All rows are made from the same 10 directions, up to rounding. Whole rows:
[[ 15   2 -22   6  11  -9   5  12  42   0  10   3   1  -5 -18   5  -6   6
    5  10 -43   9]
 [-10   3   2  12  11  10   0  -6  13   0 -13 -12 -25  10  10  15  -2 -11
   -4  -9  14  -2]
 [  8 -35  -8 -13 -10 -25  14   1   9   3  -3  15  -4 -18  -4  22  22   6
   20  -7   6  -6]
 [ 18 -25  31 -19 -17 -18  12  15 -16  17  20  -6  -8 -30  21 -19   6  13
   -4   3   9 -20]
 [ 13 -17  23   3   3  14  -4 -12  -7  40  -1 -10  -2  14  25 -16  -1  16
    4   8  22 -10]
 [-27   2  -4 -14  20 -16   0   5 -13 -14   8  -3  10 -16   2   3   0  -1
  -13 -18  20  -2]
 [ 10  -8 -14   2  -7  -2  -1 -28  10  16 -12   7  -8   9   0  16  22   5
   17  -4   6  14]
 [ 14 -21  -9  -1 -12 -11  13 -13  31   5  -1  21 -42  -7 -10  23  39 -13
   10  -7  16   3]
 [-29  11  18  -3 -11  -5   8  41  -9 -10   1 -20   9  21  -5  -8   8 -17
  -16  29  23  10]
 [ -3  15  -1   7  16   9  -2   7   7 -18   7   0  -7 -10  -2 -10 -21  -9
  -15  -8 -13 -12]
 [  3 -17  -3  -5  20   9  -7   1  -1  -3  16  33   5 -13 -15  -8  -9   1
   -4 -10   8 -20]
 [ -2  13   5  -8   0   0  -3  12  -1 -16  25  13 -16 -17 -16 -11   4 -13
  -23  -3   3   0]
 [ -1  -1  -1   9   2  16   8  -4   2 -16  -5  22   1  13 -12 -25  10 -22
   -4   6  23 -21]]

The start of a row, then its end:
[  4 -16  -3   1 -11  -2   4 -12  -1   6 -16   6  -3   7   3  15  13   1]
[18 -2 10 -1]
[ -1 -11  -8   6  23  -4   0  11  30  12   1  -9  -5  -1   2  21 -15  10]
[  5  -1 -16   1]
[ 14  -2  -4  -6  -9   6  -8   1  -2  11  18  28  19  10 -26 -19  14   5]
[ 1 20 -1 10]
[ -1 -14 -10  -2  28 -17  10   3  29  12   8  -7  -2 -11   6   2   1   9]
[-1 -5  0 -5]
[-24   1   1 -16   0 -17  -5  29 -14  -6  10  -6  19  -4 -11  16  -1   5]
[-6  6  2 18]
[ 26  17 -11  14   8  17  -9 -19  16   2   4   4  -3  -4  -1 -13 -22   7]
[  1  -4 -42  -1]
[ 30  25 -12  -3 -10  12 -17 -49 -14   8  15  21   1  -9  -6 -26  12  10]
[ -4 -13 -16  15]
[ -3 -24 -14   8   9   7   3 -14  13   3 -19  21   0  16  -8  16  11  -6]
[ 19  -4  21 -10]
[  4 -14  -9 -15   9 -10  -3 -10  -9   0  14  25  11 -21  -9  -4   6   9]
[  1 -15   7  -7]
[-21  38 -11  12  -2  11  -8  -8  -6 -22 -17 -16   0  19  -3  10  -6 -15]
[-7 -4 -7 21]
[-12   8   5   6  40  14 -15   3  15  13  14 -12 -18  -2   9   5 -24   3]
[-21 -13   5  -1]
[ 11 -10  -7   0  22  -7  -5  11  36  28  18  -6  -5  -4  -3  12  -8  20]
[  1   7 -23  12]
[ 16  10 -19 -10 -20 -19   7 -13   6 -11  11  16   0 -16 -18  -5  28  -2]
[  3  -1 -17  16]
[-23 -10  -6  -9  -7 -15   7  15   0 -12  -5   9   0   7 -17  22  25 -14]
[ 3  4 28 10]
[  8  13 -14   8  11  -8   5 -10  31  17   0 -21   0   9   7  -5   6   9]
[  1   8 -18  18]
[  1  -8   5  18  17  15  10  -1  31  21  -6  -4 -12  31   5 -19  12 -11]
[ -4  19  29 -10]
[ -3  -4 -14   7  21   2 -11 -28   7  15 -18 -13  -4   0  19  30 -14  16]
[ 14 -25  -7   6]
[-10   3 -16   9 -11  -2  13  12   4 -24 -22   5  29  22 -17  -3   4 -13]
[15 19 -7 -1]
[-11  38   9  11 -22   7  12  13 -18 -29 -14 -23  21  22   3 -39  -3 -21]
[-13  24  -4   0]
[ -3   8  23   8 -23   7  21   0 -17 -22 -18 -14 -18   3  20 -26   8 -27]
[ -9   2  24 -26]
[ -4 -15  11   4 -11 -14  15  23  20   6 -15 -28 -28   1  17  33   3  -3]
[ 9  6 -2  2]
[-15  20   9   7   5  -2  13 -13   1   3 -12 -34 -13  14  27 -18  14 -13]
[-15  -2  30   1]
[ -7  -9   1 -11   0 -18  11   7  -8  -1   5  -1  15  -7   2 -11  12   2]
[-1  2 15 -5]
[ -9  14   4   8  31  28 -29  -2   2  16  13  -1  -8  12  -2   8 -26   6]
[-17  -7   1  11]
[  0   3  21   7  19  38 -30   1 -15  12  12   8 -17   2   3   4 -36   4]
[-15 -11   3  -9]
[  4  20   2   4 -26   2   3 -36 -17 -13 -22 -14 -31  -6  22  10  14 -13]
[  2 -23   5   4]
[ 14   2 -15   7  17   1  -1 -47   7  10 -12  -6 -10 -12  24   1  -5  12]
[  9 -31  -8  -7]
[-14   3 -22   1  26  -5  -6  13  20  -6   5   3  17   2 -18  15 -13   5]
[  0   0 -18  11]
[ 19  -7  -8  -1 -13  -8   7  -8   7   9  -1   6  12   1  -3  -8  11  10]
[ 14  10 -14   3]
[  5 -11 -10   2  12  -5   8  -2  19   9   1   6  10   5  -4 -10   8   4]
[ 6  7  3 -4]
[ 15  -6   5   5 -11  30 -24 -11 -23  -5  -5  27  -3  -4  -9  17 -27   5]
[ 12 -12 -20 -10]
[ -2   2  15   3 -15  -5  17 -12  -7   1 -15 -22 -20   3  27 -10  18 -11]
[-3 -3 27 -9]
[ -3  11  20 -12 -10   6 -19  24 -25  -5  24   1  -6 -16  -7   7 -19   4]
[-17   0 -13   9]
[ -9  35 -16   4  -4   1  10 -18 -13 -31  -7   4  27  11  -9 -43  13 -19]
[-11   3   6   0]
[ 28 -11   7  -2 -24   3   6  -6  -8   9   4  15   9  -1  -2 -24  10   6]
[ 10  14  -6 -10]
[-12  20  12   1  13  12 -13  23   4  16  23 -11   8  21  -9 -19  -4   0]
[-25  25   8  19]
[-15  -6  15   1  15   5   0  28  11  -6  10  -2 -24  -5  -2  10 -10 -13]
[-17  -1  14 -11]
[  1  -6  10  -3  14 -11   7  28  19  31  19 -21  19  10   6 -24   0  16]
[-9 31  1  6]
[  8   9  -1  -9 -27   0 -14 -13 -32  -6  -3   6   8  -8  -3  13  -3  10]
[ 10  -8 -18  15]
[ -6   0  17  12  -4  20  -8  -5  -4  13 -17 -16 -23  20  16  17  -5  -5]
[ 1  0 16  2]
[ 10  -5  24  -7  -6   1  -3  -1 -22   8   7 -11 -10 -21  24  -9 -15  10]
[ -6 -11  -1 -16]
[ 20 -20  14   8 -19  22  -2 -30 -10  16 -16  17 -26  10  11   3  15  -5]
[ 15  -6  26 -15]
[-12  -5  14  17   3  17  10  22  -9 -15 -25 -13  20  21  12 -15 -29 -11]
[  5  15   3 -31]
[  8 -25  24  10 -12  -4  24   5  -5   8 -31 -33  -2   0  44  -5 -15   6]
[ 19   3   2 -36]
[-13  35 -14  16  23  20  -9  -3  17  -4   6   0  13  32 -18 -26  -1 -13]
[-20  16   3  17]
[ -2  -7  17   9 -11   6  15  26   6 -12  -8  -6 -13   7   3  -7  -3 -19]
[ -3  16   7 -20]
[  9 -11   7   4  -4   9  -1  13  23  16  11  13 -20  15 -16   3  16  -7]
[-2 20 10  7]
[  6 -19  -5   0  17  -6   8 -16   0   0 -10   0   5 -19  19  -1 -14  11]
[ 11 -23  -2 -27]
[ 23 -12 -16  -2  -2   1  -4 -14   8   4   7  30   9  -9 -17  -1   3  10]
[ 14  -2 -19  -2]
[  2  12 -25  17  -2  21 -14 -14  11  -8 -18  17  10  28 -25  20  -5  -5]
[ 16   6 -21  18]
[-18   8 -22  20  18  19  -1 -14  25 -14 -21  14 -13  30 -18  16  11 -26]
[ 2 -3 21  4]
[-20  -4  -9 -11  21 -33  23   1   7  -2   0 -19  17 -10  14 -16  18   1]
[-6 -6 25 -5]
[  5 -17  -5  -7  12   3  -4 -31 -19  10  -1  22  19  -6   5 -16   7  11]
[  8 -16  24 -16]
[ 29   8  15  15 -34  29  -1 -11  -7   2  -7  12 -12  18  -3 -24   4 -11]
[ 5 20 -8 -7]
[ 16 -19  22   6 -20  12   8   3 -12   1 -14   0 -11  -2  16  -3 -10  -2]
[ 12   3   0 -27]
[-19  17  18  12   8  15   1   6 -16 -15 -15 -28  -7   5  24  -8 -26 -13]
[-14  -7   9 -17]
[ -6  12  20 -19 -12 -11  -2   4 -38 -15  17  -7  -6 -32  12 -13  -3  -1]
[-21 -17   8  -6]
[ 10 -10   9  -5 -15  -1   9 -12  -8   2   1  12 -13  -4   3 -13  23  -8]
[  0  -2  24 -11]
[-11 -12   7  -2 -10 -15  18  13  -8  -1 -17 -17  18   9  13  -4   8  -1]
[10 13 15 -8]
[ -6 -19  16   9  -4  10   8  43  10 -18  -6   4 -14   2  -8  15 -20 -16]
[  2  13  -5 -24]
[ -3 -12  -5   1 -10  -5  15  -3   2 -23 -13  17 -12  -6  -7   6  17 -20]
[  7  -8  17 -16]
[ 13  -5  -1   0 -14   4   3 -25  -2  14  -4  12  -6  11   0 -10  28  -2]
[ 7  4 20  4]
[ 14  -5   7  -5  -4  -6  -7  25  26  24  24  -6 -22  -5  -9  18   1  11]
[ -5  16 -22  21]
[-21 -13  14 -13   7 -23  15  14   2  12   8 -17  -9  -2  13  -4  28  -5]
[-14   3  47   1]
[-19 -14  26 -13   9  -2  -7  35 -13  24  19 -11  10   9   3  -2  -2   9]
[-14  19  31   4]
